Each new row is followed by its nearest point in the smallest flat space through zero that holds the last named rows.
In the rows, zero is written as 128.

q_36 (6 x 17)
[[163 158 201 100 121 105 140 140 100 117 173  91 107 148 106 144 167]
 [143 122 164 104 118 110 131 163 113 132 135  77 124 163 102 103 107]
 [135 144 162  92 106 113 181  89 129 149  94  70 141 183 138 111 139]
 [155 104 199  84 145 149 154 110  99 147  96  94 103 153  94 125 143]
 [133 109 168  55 109 142 137 125 142  95 124 135 124 131 139  97 128]
 [180 105 171  94 110  94 131 140 148 131 108  88 131 199 137 100 138]]
New rows:
[106 154 139 124 159  96 142 158 115 115 106 117  98 114 123 159 117]
[122 140 135 135 133 129 131 135 109 133 141 116 122 120 111 136 126]
[ 93  96 123 152 107 107 147 142 142 158 148 111 125 160 108 133 120]
[125 132 117 145 125 114 129 141 124 144 125 102 136 146 120 121 110]
[126 158 123 154 154 112 113 138 127 108 100 161 110 111 133 108 144]
[131 126 115 144 135 130 115 128 133 125 133 150 126 116 134 139 136]
[114 125 126 157 102  94 126 138 106 141 150 126 121 149  94 149 100]
[125 142 121 154 130 112 122 152 113 140 145 103 129 134 110 132 114]
[150 120 155 135 164 154 114 146 149 137  93  99 130 152 131 137  94]
[145  98 136 131 141 130 122 137 125 147 100 114 123 150 113 118 116]
[122 104 149 144 153 153 137 122 114 102 147 150 101  96 102 156  92]
[118 117 137 127 150 158 117 136 104 124 137 148 108  90 101 140 123]

q_211 (6 x 17)
[[127  97  91 153 139 129 152  94 145 141 105 105  91 141 178 199 127]
 [178  86 130 154 105 104 137 119 162 142  92 129 123 120 176 161 142]
 [150  85 104 160 116 104 168  99 174 128 134 153 138 115 185 144 140]
 [187 120 159 150 135 120 181  95 154 169 104 117 135 118 170 121 130]
 [177 127 136 179 140 117 183 128 168 169 105 142 178 116 134 123 142]
 [115  70 114 106 185 119 170 118 181 192  99 130 106 140 188 136 154]]
New rows:
[138 118 136 124 153 137 137 129 167 101 148 157 117 128 179 133 131]
[125 102 119 122 127 117 143 111 148 126 141 143 123 123 161 121 134]
[128 160 131 126 136 112  87 122 131 128 111 106 131 127 112 117  77]
[132 148 142 123 124 137 113 134 107 125 122 113 123 131 109 127 120]
[121 170 174 148 148 113 115 118 118 113  99 125 123 130 145 132 178]
[144 136 145 128 127 131 125 130 121 138 114 116 126 129 123 128 126]
[141 146 137 130 149  77 131 135 131 112 104 118  84 128 134 123 129]
[139 123 139 120 126 127 122 126 126 135 115 117 114 130 138 132 128]

q_908 (6 x 17)
[[142  67 132 133 170 126 132 154 185 142  98  69 130 114 125 119 128]
 [156 114 130 157 122 157 134 139 140 113 103 117  97 149 137 139  89]
 [137  63 130 156 138 130 103 129 177 120  86 118 142 120 156 144 114]
 [149  83 116 148 143 113 145 123 150 160 147 114 110 142 132 123 142]
 [128  93 143 147 127 121 111 136 143 178 160 127 135 127 118 117 146]
 [143  86 134 163 116 155 123 164 155 126 129 136 169 142 122 127 151]]
New rows:
[149 142 115 138 129 127 127 115  87  85 161 136  83 133 114 122 111]
[139 158 118 129 117 133 148 115 102 120 138 138  94 148 130 132 112]
[137 101 105 123 119 121 160  94 137 140 128 122 172 116 129  79 118]
[129 110 115 125 140 113 139 123 139 130 132 125 141 126 132 126 151]
[146 118 138 130 141 115 129 127 120 153 128 130 137 104 133 112 113]
[124 119 134 127 134 120 119 125 134 146 132 120 123 120 127 125 126]
[138 120 120 118 179 121 129 115 119 135 103  98 155 107  99 128 123]
[121 123 127 106 155 116 133 134 143 126 112  98 134 109 123 121 134]
[135 114 133 138 145 120 148 100 133 147 160 102 121 115 124 108 148]
[132 113 121 124 144 108 142 122 134 157 150 113 116 129 122 117 145]

q_327 (6 x 17)
[[125 148 123 108  75 134 107 151 141 128 142 123 108 171 141 123 122]
 [ 87 111 147  79 114 128 108 176 173 121 110 147 147 145 132 177 134]
 [136 129 108  76  99  76 157 145 127 155 140  81 128 111  99 117  90]
 [158 136 118 126  72 152  97 142 135 134 140 100 117 156 120 135 168]
 [112 140 132 146 106  91 112 145 155 124 104  80 118 148 133 113 128]
 [168 118 105 122 105 127  78 100 115 158 140 125  92 135 127 117 146]]
New rows:
[109 136  99 130 147 159 108 158 101 118 136 136  98 136 139 126 114]
[124 136 129 129 125 142 122 124 123 123 137 151 118 143 143 122 120]
[102 130 137 148 125 129 119  96 128  98 139 118 100 117 128 104 125]
[125 138 129 155 136 122 124 115 124 123 123 126 116 135 141 108 122]
[ 94 135 106 138 152 130 139 129 148 138 140 123 148 120 110 158 104]
[113 124 135 120 143 121 147 137 133 123 122 130 144 116 124 136 118]
[115 133 137 157 102 134 155 152 132 125 108 101 129 113 117 120 155]
[128 139 135 152 118 130 145 144 137 114 119  91 144 129 118 128 146]

q_499 (6 x 17)
[[137 142 113 120 114 107 165 104 115 149 141 107 111 157 152 125 141]
 [143 143 118 110 110 154 142  79 109 124 127 107 109 152 108 133 164]
 [153 124 125 110 154 121 178  90 120 176  94 129 106 138 102 110 127]
 [148 153 108 181 128 163 138 121 121  82 143 143  85 156  55 129 138]
 [165 123 155 161 161 122 146 134 154 116 112 128 139 136 131 119 106]
 [121 174 135 118 159 118 141 138 138 159 123  98 131 129 145 140 139]]
New rows:
[125 152 139 140 114 127 121 167 123 101 114 130 123  98 162 124 109]
[118 132 134 142 131 120 111 157 139 116 140 129 141 120 146 134 118]
[131  81 128 139 138  95 124 150 134 100 129 122 119 138  99 127 126]
[135 107 128 149 126 124 128 137 131 113 130 148 126 127 119 119 110]
[123 175 129 149 133 134 120 104 179 115 132 140 130 119 129 128 141]
[132 155 136 142 142 140 123 136 138 114 131 115 130 133 122 138 136]
[123 100 131 166 119 138 133 119 112 147 123 128 118 102 122 128 133]
[129 113 123 129 125 128 130 125 124 129 125 142 123 125 116 121 121]
[145 132 137 129 142 116 128 151 119 137 131 131 152 130 139 125 135]
[130 131 137 131 138 119 130 138 137 133 126 123 137 126 143 128 121]
[143  99 179 120 116 146 179 134 179 147 121 124 103 100 128 102 136]
[151 110 144 125 146 123 145 114 137 140 104 130 136 127 129 116 116]

q_378 (6 x 17)
[[145 123 102 144 119  93 145  83 159  94 105 111 104 111 142 145 106]
 [ 93 124 113  81 118  98 150 135 112 152  80 146 120 126 121 126 143]
 [158 137  83 134 117 118  98 141 113 112 107 156 158 124 132 120  93]
 [107 145  90 138 120 167 130 135  92 128 121 161 153  72 157 138 145]
 [107 109 107 164 116 125 108 130 122 149 137 132 114 148 134 107  95]
 [115 100 115 137 115 127 153 124 129 108 121 159 119 100 141 110  89]]
New rows:
[ 91 146 136 126 131 141 158 147 130 149  94 113 142 116 118 157 170]
[101 143 132 104 132 135 144 127 115 149 115 122 126 114 130 146 176]
[126 154 122 137 129 118 133 113 136 145 107 124 138 112 150 142 118]
[127 137 107 133 124 122 127 115 127 126 115 123 126 117 137 141 135]
[134 125 100 133 134 139 150 124 127 103  94 124 120 153 132 110 160]
[128 133 118 121 126 117 132 121 129 127 114 126 126 123 130 136 133]
[125 125 118 118 159  98 165 136  75 114 150 140 151  93 167 185 130]
[125 140 117 117 127 142 146 123 119 113 116 142 140  87 142 142 146]
[160 137 105 138 133 133  86 142 136 132 146 122 154 152 144 132 166]
[154 156 117 141 135 138  88 135 120 135 138 113 151 144 126 140 142]

q_802 (6 x 17)
[[104 155 122 153 136 128 126 123 115 145 110 137  95 134  93 137 136]
 [156 124 122 148 174 116 148 149 151  89 114 137  92 119  98 138  81]
 [118 117 169 142 101 158 130 123 145 120 123 117 113 100 153 161 159]
 [113 109 148 153 127 123 133 100 120  84 127 115 129 146  96 149 111]
 [103 152  86 156  87 162 119  87 126 156 132 147 137 152 149  97 105]
 [156 150 131 128 109 118 150  97 135 142 121 132 168  88 121 142 103]]
New rows:
[152 161 116 119 157  94  96 139 158 151 152 140 163 141 118 155 109]
[151 141 112 109 144 103 135 135 123 142 127 134 147 120 115 118 113]
[148 126 113 156 141 128 134 144 121 124 138 141 163 136 138 118 135]
[137 125 117 120 130 124 128 130 130 127 134 130 139 132 134 116 116]
[129 148 156 103 163 114 152 103 123 102 143 111 154 105 109  96  96]
[151 124 130 117 139 101 141 118 124 112 130 123 158 122 107 132 102]
[137 144 149 156 111 121  95 144  94 100 100 147 138 152 153 138 138]
[114 121 135 133 122 134 122 124 123 122 130 123 124 138 128 131 138]
[121 120 160 142 145 155 125 145  95 108 130 138 145  96 134 101 124]
[131 118 137 126 128 130 129 132 133 119 130 124 128 125 135 133 131]

q_657 (6 x 17)
[[126 106 134 104 111 154  64 123 140 128  90 129 160 100 115  72 114]
 [149 102 144  75 124 148 147 142 166 124 119 149 111 109 124 121 155]
 [107 139 148 112 147 159 157 149 153 157 132  81 174 106 100 106 141]
 [ 94  99 137 104 142 138 104 120  92 117 106 139 155  97 134 127 162]
 [109 142 145 103 142 133 125 157 133  98 128 127 164 119 124 141 201]
 [113 133 121 132 114 134 147 162 117 180 146 120 192  96 105 121 131]]
New rows:
[107 146 155 146 163 118 116 122 161 131 108 152 131 150  99 148 137]
[124 143 135 131 139 128 125 129 136 110 128 114 128 140 128 130 141]
[160 102 110 136 118 104 130 104 164 110 126 120 124  94 138 102 138]
[144 119 129 115 118 133 119 127 145 125 120 138 115 127 128 116 121]
[100 119 134 116  92 156  95 123 110 144 157 112 162 107  98 137 129]
[111 124 126 128 121 135 112 138 113 147 124 125 171 105 118 114 130]
[153 128 121 159 106 148 114 108 100 122 115 162 143 120 147 137 105]
[132 118 112 142 109 115 103 120 105 132 124 151 127 127 136 127 108]

q_42 (6 x 17)
[[105 143  88 145  76 170 123 137 165 105  93 109 126 164 131 144 147]
 [ 89 143 118 149  95 121 125 154 122  95 117 133 120 162 120 134 144]
 [144 108  90 149  99 135 158 152 166 133 101 124 112 168 152 140 134]
 [120  94 114 153 115 121 111  98 173  81  88 104 107 128 165 179 143]
 [ 86 105 108 148 106 118 100 122 128 126  97  95 125 136 122 153 137]
 [118 150 107 124 104 123 154 154 186 141  93 126 138 121 164 106 124]]
New rows:
[ 94 147 106 119 123  96 117 129 116 145  95 156 157 153 102 157 139]
[ 91 132 121 137 111 114 118 144 114 133 118 120 132 138 115 124 131]
[144 123 114 110 115 137 158 139 124 150  99 155 145 157 146 144 130]
[146 123 111 132 118 136 151 146 142 144 124 132 124 148 135 123 126]
[130  95 116  98 119 116 109 144 110  98 133 145 126 104 134 159 144]
[125 115 137 136 135 115 119 118 120 108 130 128 119 127 130 144 132]
[100 149 123 136 123  96 100 118 130 144  97 105 156 111 149  94 136]
[ 85 140 127 122 121 105 113 131 140 143 104 110 145  98 134 114 123]
[ 99 153  99  98 126 157 153 153 161 120 145  94 142  99 131 111 152]
[115 164 118 114 110 152 129 134 156 134 114 123 146 116 133 108 127]

q_774 (6 x 17)
[[139 176 109 166 151 134 123 135 142 109 106 133 109 152 126 109 129]
 [111 130 114  93 129 132 159 119 112  96 152 107  72 100 135 113 119]
 [131 112 132 115 103 109 118 115 135 105 124 124 118 143 139 141 110]
 [161  93 165 154 129 149 136 132 123 121 142 108 141 143 149 124 148]
 [110  99  99 122 151 123 117  95 143 120 119 143 132 125 142 117 126]
 [135 176 140 107  93 158 119  73 108 131 136 112  97  94 121 159 152]]
New rows:
[154 160 116 131 151 114  98  98 158 158 136 152 148  92 147 113 154]
[122 144 112 140 147 145 109  97 135 150 114 145 146 117 123 130 149]
[125 105 159 157 133 148 115 134 117 134 100 141  96  93  98 104 105]
[128 131 128 132 137 135 135 134 125 131 132 126 127 124 127 121 133]
[158 117 128 155 138 133 131 141 157 155 104 103 105 119 128 131 159]
[143 133 137 152 139 144 129 131 128 130 127 124 134 135 131 121 143]

q_269 (6 x 17)
[[166 135 133 129  91 114 117 109 123 108 118 135  93 136 103 123 127]
 [131  60 101 120 137 144 125 125 120 145 128 118 122 143 131 122 153]
 [ 87 137 130 114 149 125 153 115 152 106 124 122  93 140 140 162 108]
 [146 110 116 137 120 125 134 160 111 119 129 107  89 138 169 144 138]
 [115 119  95 112 165 152 143 113 158 179 105  93 122 155 115 131 140]
 [124 116  97 114  91 139  93 156 135 143  89 109 161 164 151  75 115]]
New rows:
[140 145 122 173 145  76  93 106 103 124 125 112 132 120 122 122 143]
[154 143 137 140 120 123 125 130 117 132 134 132 129 116 118 126 136]
[144  92 116 129 126 122  99 136  80 114 150 118 111 109 165 106 149]
[150  82 123 139 112 127 118 153  95 117 143 131 123 123 154 124 147]
[137 135 144 110 126 132 122 110 113 110 134 153 113 140 186 133 152]
[127 118 132 131 120 121 129 139 118 106 135 132 113 126 147 137 126]
[122 104 103 135 126 127 136 121 186 128 110 141 118  97  77 134 144]
[126 116 124 117 138 133 132  93 141 137 124 133 122 133  93 129 133]
[152 141 109 117 125 129 159 116 135 146 122 170 129 111 125 127 106]
[134 142 134 129 130 126 129 116 132 132 128 132 130 123 111 128 128]
[128 156 134 116 140  99 138 127 129 131 133 137 132 145 139 139 113]
[119 155 136 129 132 124 135 130 136 123 126 127 125 126 132 136 117]

q_639 (6 x 17)
[[146 124 168 128 117 168 149 106 126 120 128 136 149 129  99 138 108]
 [130 124 152 108 137 119 106 137 132 132 129 140 104 100 128 139 109]
 [148 135 123 137 120 100 116 142 138 131 135  96 130 147 151 108 131]
 [157 100 132 128 121 136 116 136 113 183 165 152 133 193 150  94 118]
 [169 133 153 133 144 128 142 143 133 104 143 134 138 130 131 148 117]
 [143 120 158 141 127 146 110 167 136 123 169 105 125 130 158 118 141]]
New rows:
[105 122 117 123 134 148  98 111 115 115 136 113 130 133  74  99 142]
[100 124 125 129 111 149 127 113 125 136 120 120 130 123 117 118 136]
[100 128 120 148 134 156 138  81 111 146 123 112 140 119  83 129 153]
[ 93 126 117 134 110 162 146  97 120 129 110 127 142 125 102 124 140]
[154 137 134 135  80 136 128 163 130  93 124 130 147 144 149 102 133]
[149 132 138 144 119 132 132 139 135 118 142 101 143 145 140 118 135]
[148 152 132 131 164 156 111 158 120 117 147 109 109  87 110 116  83]
[138 129 161 121 136 131 116 145 137 113 138 125 116 100 131 142 119]
[139 127 135 113 130 110 155 122 124 142 144 106 139 130  96 120 126]
[141 132 133 129 121 124 134 117 130 129 121 122 137 138 121 125 118]
[ 89 155 118 116 124 147 144 116 105 129 105 118 109 119 108 114 185]
[ 79 130 101 134 119 146 134 114 124 124 112 120 129 112 117 125 154]

q_79 (6 x 17)
[[128 143 134 149 143 112 113 123 115 125 114 155 121 141 145 113  55]
 [ 82 182 116 162 128 100 122  78 112 146 123 129 130 114 161 132 105]
 [135 142 134 128 131 101 101 125 118 102 120  98 140  90 141 122 132]
 [109  86 141 138 152  79  97  85 151 168 134 136 102 135  92  91 170]
 [125 159 158 133 126  91 102 118 145 150 124 114 115 101 119 148 118]
 [ 90 201 107 132 135  98 112 126 141 120 173 107 124 135 147 109 113]]
New rows:
[112 136 122 158 115 127 108 127 142  97 134 130 119 122 124  77 135]
[119 130 115 130 142 110 113 123 126 113 141 122 129 132 134  97 130]
[115  88 119 109 139 126 126 126 166 128 131 114 118 109 150 126 132]
[131 113 129 123 131 123 123 127 132 126 131 122 127 126 120 119 147]
[ 93  96 132 122 125 107 143 121 128 133 121 126 136 154  77 134 177]
[119  96 126 124 129 128 134 112 141 151 135 129 120 135 105 122 178]
[142 105 147 142 155 160 120 150 122 149 152 123 102 147 132 127 110]
[140 114 135 123 133 136 131 144 137 133 131 145 118 150 115 123 110]

q_650 (6 x 17)
[[118 123 152 103 146 117 127 129 133 107 101 155 108 113 181 108 147]
 [119 136 128 165 121 113 131 124 104 118 124 153  94 198 108  89 109]
 [ 97 100 158 125 152 137 150 126 114 143 116  92 141 109 140  87 122]
 [139 119 141 138 125 138 135 109  99  85 121 119 108 131 129 145 115]
 [123 156 145 157 136 100 115 139 125  86 159 106 115 167 132 129 121]
 [130 136 143 141  97 138 119 144  87 134 125 115 136 110 141 134 142]]
New rows:
[156 101 144 149 124 143 141 138 114 138 159 139  98 158 119 105 164]
[125 131 129 144 117 127 128 129 110 131 123 137 118 149 121 113 124]
[113 154 147 162 152 154 126 107 154 123 162  98 140  97  95 147 121]
[128 128 128 134 142 130 131 126 141 121 157  81 149 120 108 149 115]
[129 153 121 107 115 143 156  98 102 163 124 123 137 119  97 140 152]
[135 118 114 128 109 148 133 125 116 155 121 128 141 114 109 136 127]
[104 131 120 143 162 132 121 144 137 155 111 135 144 163 152 113 151]
[109 134 131 127 137 113 126 142 141 150 127 138 131 140 137  94 135]
[160 116  99 141 132 152 105 116 155 138 119  98 136 106 118  98 158]
[128 121 119 119 129 136 131 128 139 149 130 122 144 112 119 133 129]
